The rows of a group lie close to one hidden flat surface of 5 dimensions, which passes through zero. Surfaces can cross.
Some rows, each with its group after it:
[-19 -19 -10 -19  20  -3 -19 -13 -22]
Z_107
[ 10 -17  -1  12  -6  -5  -2  19   3]
Z_107
[ 12   4 -16   2  -5 -11   1  -1  14]
Z_554
[-26 -20   9   5  -3   6  16  -9  24]
Z_554
[ 14   4  -1   0   1   9 -16   9 -19]
Z_554
[12 24 13 -1 -6 -2 16 -8 12]
Z_256
[-9 21 19  2 -3 14 15 -5  3]
Z_92
[ -3  21 -19  -1   2 -14  -4  -9  11]
Z_159
[ 2 18 28 -6  2 -4 20 -8  4]
Z_256
[ 13  12  -5  10 -20  26  23   5  17]
Z_616
[ -6 -13  -7  -3   8  -4  -3   5  -8]
Z_616
[  0  25  11  -8   8 -13  12  -5   5]
Z_999
[ 16 -12  -8  -6   3  -2 -13   7  -3]
Z_999
[-12  21 -34  -3   9   4 -23  -7 -17]
Z_92
[ 19  11 -14  -3   4 -19  -5   1  -1]
Z_92
[-36  18   1  -5  16 -15  -1 -17   2]
Z_616
[ 24  14  22 -23  19 -17   8   9   0]
Z_159
[ 36 -10  25  -4 -10   7   6   9  -1]
Z_256
[  5  31  -8   2   6 -20  17  12  -4]
Z_256
[-20  22  -2   9  13  -7  23  23 -18]
Z_256
[ 12  -2   2  -3 -12  29  -1  -9   3]
Z_107
[-42   9 -14  -3  16 -15  -7 -17   0]
Z_256
[-24  10  21   4   4  -9  18  -7 -10]
Z_159
[-15 -10 -33  13 -12  29   6   2  13]
Z_616
[ 21  16 -29  -3  -1 -14 -11  -1  13]
Z_159
[-21 -18 -15  12  -7  16 -14   0   6]
Z_107
[-12   3   4   7 -10  20   4  -5   8]
Z_107
[ 12 -13   2  11 -10  -3   7   8 -10]
Z_999
[40 18  3 -5 -9 -2  8  1  4]
Z_107
[ 27  -9  12   2 -12  14   4  10   0]
Z_256
[-17  12  -7   1  -4  20  -3 -10  17]
Z_999
[  0   3   4   5 -10   1   8  -4  18]
Z_92
[  1   5  19   0  -1  -6 -18  -9  -2]
Z_616
[-11 -10  28 -24  16  26   1   5   8]
Z_159
[-19   7 -10  13 -14  27  -1 -11  14]
Z_554
[  1  -8  13   0  -1  16  -1   6 -12]
Z_554
[  3  15  16   6 -11  11  18   0   7]
Z_999
[ -2  -4  12  -6   6  13  -2   6 -19]
Z_92
[ 28 -14  20 -11   1   4   2  16  -7]
Z_159
[ 17  11  19 -20  14  -5   4   5  -1]
Z_999
[-21  21   2   9 -10  11  -5 -19  18]
Z_616
[ 38  18 -33   1  -8 -16  -9   2  15]
Z_159
[-31   4  12   6   4  -9  14  -7  -6]
Z_999
[-22 -27  -4  -1  13  -8 -13   5 -13]
Z_107
[ 14 -15   4 -11  13  -7 -10  13 -28]
Z_92
[ -8  -6 -17   7  -7   5  -5  -6  13]
Z_554
[ 24  -8  12  -3  -4  28  -4  17 -25]
Z_92
[ 11  10   5  -1   0 -14 -14  -7   2]
Z_616
[-17  -6 -21  -1  10  -4 -19  -4 -11]
Z_554

New rows. What belongs after each?
[ -2  -5 -14  13 -15   5  -1  -6  25]
Z_92
[-33  -4  -6  15  -5   5   0 -11  -4]
Z_159
[ 11  -4  -6  13  -7  15   7  31 -12]
Z_256
[ 12  11   1  -4   6   1 -13   7 -25]
Z_554
[ 10  16  30 -16   3 -13  11 -18   9]
Z_256
[ -2 -22  20  -3   3   2 -19   2 -15]
Z_616
[ 14 -16  29 -15  -3   2  -6 -20   7]
Z_256
[  0 -15 -23   6 -11  -9   8  -9  37]
Z_554
[ -1   4  29 -20   7 -14   0 -29  11]
Z_256
[-11 -14 -19  12  -8   4  -8  -3  -2]
Z_999
[  4 -38  14 -12   4   5 -18  -6  -8]
Z_256
[ 1  0 34 -6  2 -5 30  1  7]
Z_554
[ -3  28  28 -16  14 -14  22  -8  -8]
Z_107
[ -6 -18   4   8   0  16   5  23 -17]
Z_256
[ -2 -45  12 -11   7   5 -18   1 -15]
Z_256
[  6   2 -22 -16  10  13 -20  -1  24]
Z_159
[  8   6  22 -11   0  28  10   4  18]
Z_159
[ 17   0  -5 -14  17 -22  -9   9 -23]
Z_92
[  3 -17   6   4  -8  14   4   2   8]
Z_554
[ -7  -8  -6   4   9 -38   3   2 -20]
Z_999
[ 12 -22   2   6  -3  -3  -4  18  -5]
Z_107
[ 13 -14   4  -2   0   0  -2  13 -10]
Z_256
[  7  20  11   5 -10   1  -9 -12  12]
Z_616
[ 20 -29   4  -7   9  -8  -7  25 -25]
Z_256
[ 8  4 24  1  0 -8 16 12 -1]
Z_107
[  3 -16   7   4  -5  17   1  13  -9]
Z_256
[ -1   4 -30  10 -12  -3  -1 -10  31]
Z_554
[ -8  25   6  -4   6 -22  21 -10  17]
Z_554
[  1  11 -20  -4   5 -20 -10 -12   7]
Z_256
[-18  -5   9  -8   5  -4  -8 -21   7]
Z_256
[-21   3  28  -3  19  -6  21  16 -22]
Z_256
[ 12   2  13 -11   6   5   3   6   3]
Z_159
[-27   4  -9  -9  10   5  -9 -21  -3]
Z_107
[-12 -31 -11   9  -4  11 -16   9  -2]
Z_107
[ 20  16   7  20 -22   5  17  14  21]
Z_107
[ 16 -13   0  -9   1  22 -10   9  11]
Z_159
[ -8 -12 -29  12  -3 -12 -13  -3  -5]
Z_999
[  7   0  13 -18  20 -34   0  -3 -11]
Z_256
[ -2  23 -27  20  -4   3  11  25  -6]
Z_256
[ -6 -17  31  -2   0  12  17   4  -1]
Z_554
[-16   1   2   6  -7   6  15 -10  24]
Z_554
[-1  5 28  1 -7 18 17 -3  6]
Z_256
[-18  43  -6  -2   7 -13   2 -14   2]
Z_554
[-19  -1  -5  -9  11 -15 -10 -15  -1]
Z_256
[ 10  -2  22  20 -16  -8  23   4 -22]
Z_159
[ 19   3  -4  -6   9 -21   1  14 -13]
Z_256
[  4 -39 -14  -8  14  -4  -5  18 -20]
Z_616
[  0  -7   9   3 -10  22   0  -2   2]
Z_107
[-20  26  20   5  -3  11  23  -7   9]
Z_256
[ -6   2  24   4  -9   7 -17 -13   3]
Z_616
[ 22   1  33  -7   2 -15 -16  -1 -11]
Z_616
[ 21 -10   6 -11   8  -5  34  25 -14]
Z_616
[  2 -30  -7 -11  18 -15  -6  16 -23]
Z_616
[20 19  8 -1 -6  9  8  4 -5]
Z_92
[-17   1   8  -5   9  17  -4   0 -21]
Z_92
[ -2 -13  23   7 -12  19  12   3   9]
Z_92
[  9 -16 -16  10  -4 -20  -9   3 -19]
Z_159
[  2 -13   7 -23  21   6 -11   6   2]
Z_159
[-11  -2  13   7  -2  17  14  15  -8]
Z_256
[-20 -18   8  -1   1 -12  20  -9  25]
Z_554
[-5 14  1 -5  7 -3  1 -1 -9]
Z_92
[  8   8  -3 -18  19 -24  -6   2  -1]
Z_159
[ 25  33 -28  11 -17   5  -9  -2  12]
Z_554
[  8  19 -13  10  -1 -26   5   8  12]
Z_107
[  3   4 -16   0   2   3  26   9   4]
Z_616
[ 13  -7  13  11 -22  42  18   9  10]
Z_616
[ 37  25 -25   6 -13  -2 -11   4   5]
Z_554
[ -3 -22  14   7   5  13  11  34 -28]
Z_256
[-10 -14  25  -3  -2  18   4  -5  -1]
Z_256
[  2   8  16   3  -9   2 -24 -14   5]
Z_616
[-18 -18   4  -7  10 -20  12  -6  14]
Z_554
[ 22 -13   7   3  -8  17  -7  12 -11]
Z_554
[ -6  -2  16 -26  21  16  -6   3  13]
Z_159
[ 26  19  26  -6   6 -18  25  16 -12]
Z_256
[-31  23  -3  -1   7  11  -1 -13  -7]
Z_92
[-16   3  17 -10  13 -24  22  -6   7]
Z_554
[  6 -31  -3  20 -18   2   5  11 -17]
Z_999
[ 17   9  33 -18  11   0  13   8  -2]
Z_999
[ 27 -18   3   7   1 -27  -1  31  -7]
Z_107
[ 14  -4  -9  -2  -6  -1 -11  -8   9]
Z_256
[ -4  23  -7   3  -2 -15 -18 -18  11]
Z_616
[-23 -17   0   6  -4   6  -2  -7  12]
Z_92
[-30   5   4   3   0  17   3 -14   7]
Z_107
[-10   0 -22  27 -16 -29  10  -4 -10]
Z_999
[ 11   6  -8   9 -18  27  30  10  15]
Z_616
[ -4 -22  19  -9   2   5  -9 -11  -2]
Z_256
[ -6   7  -4  10 -15  12 -22 -15  13]
Z_616
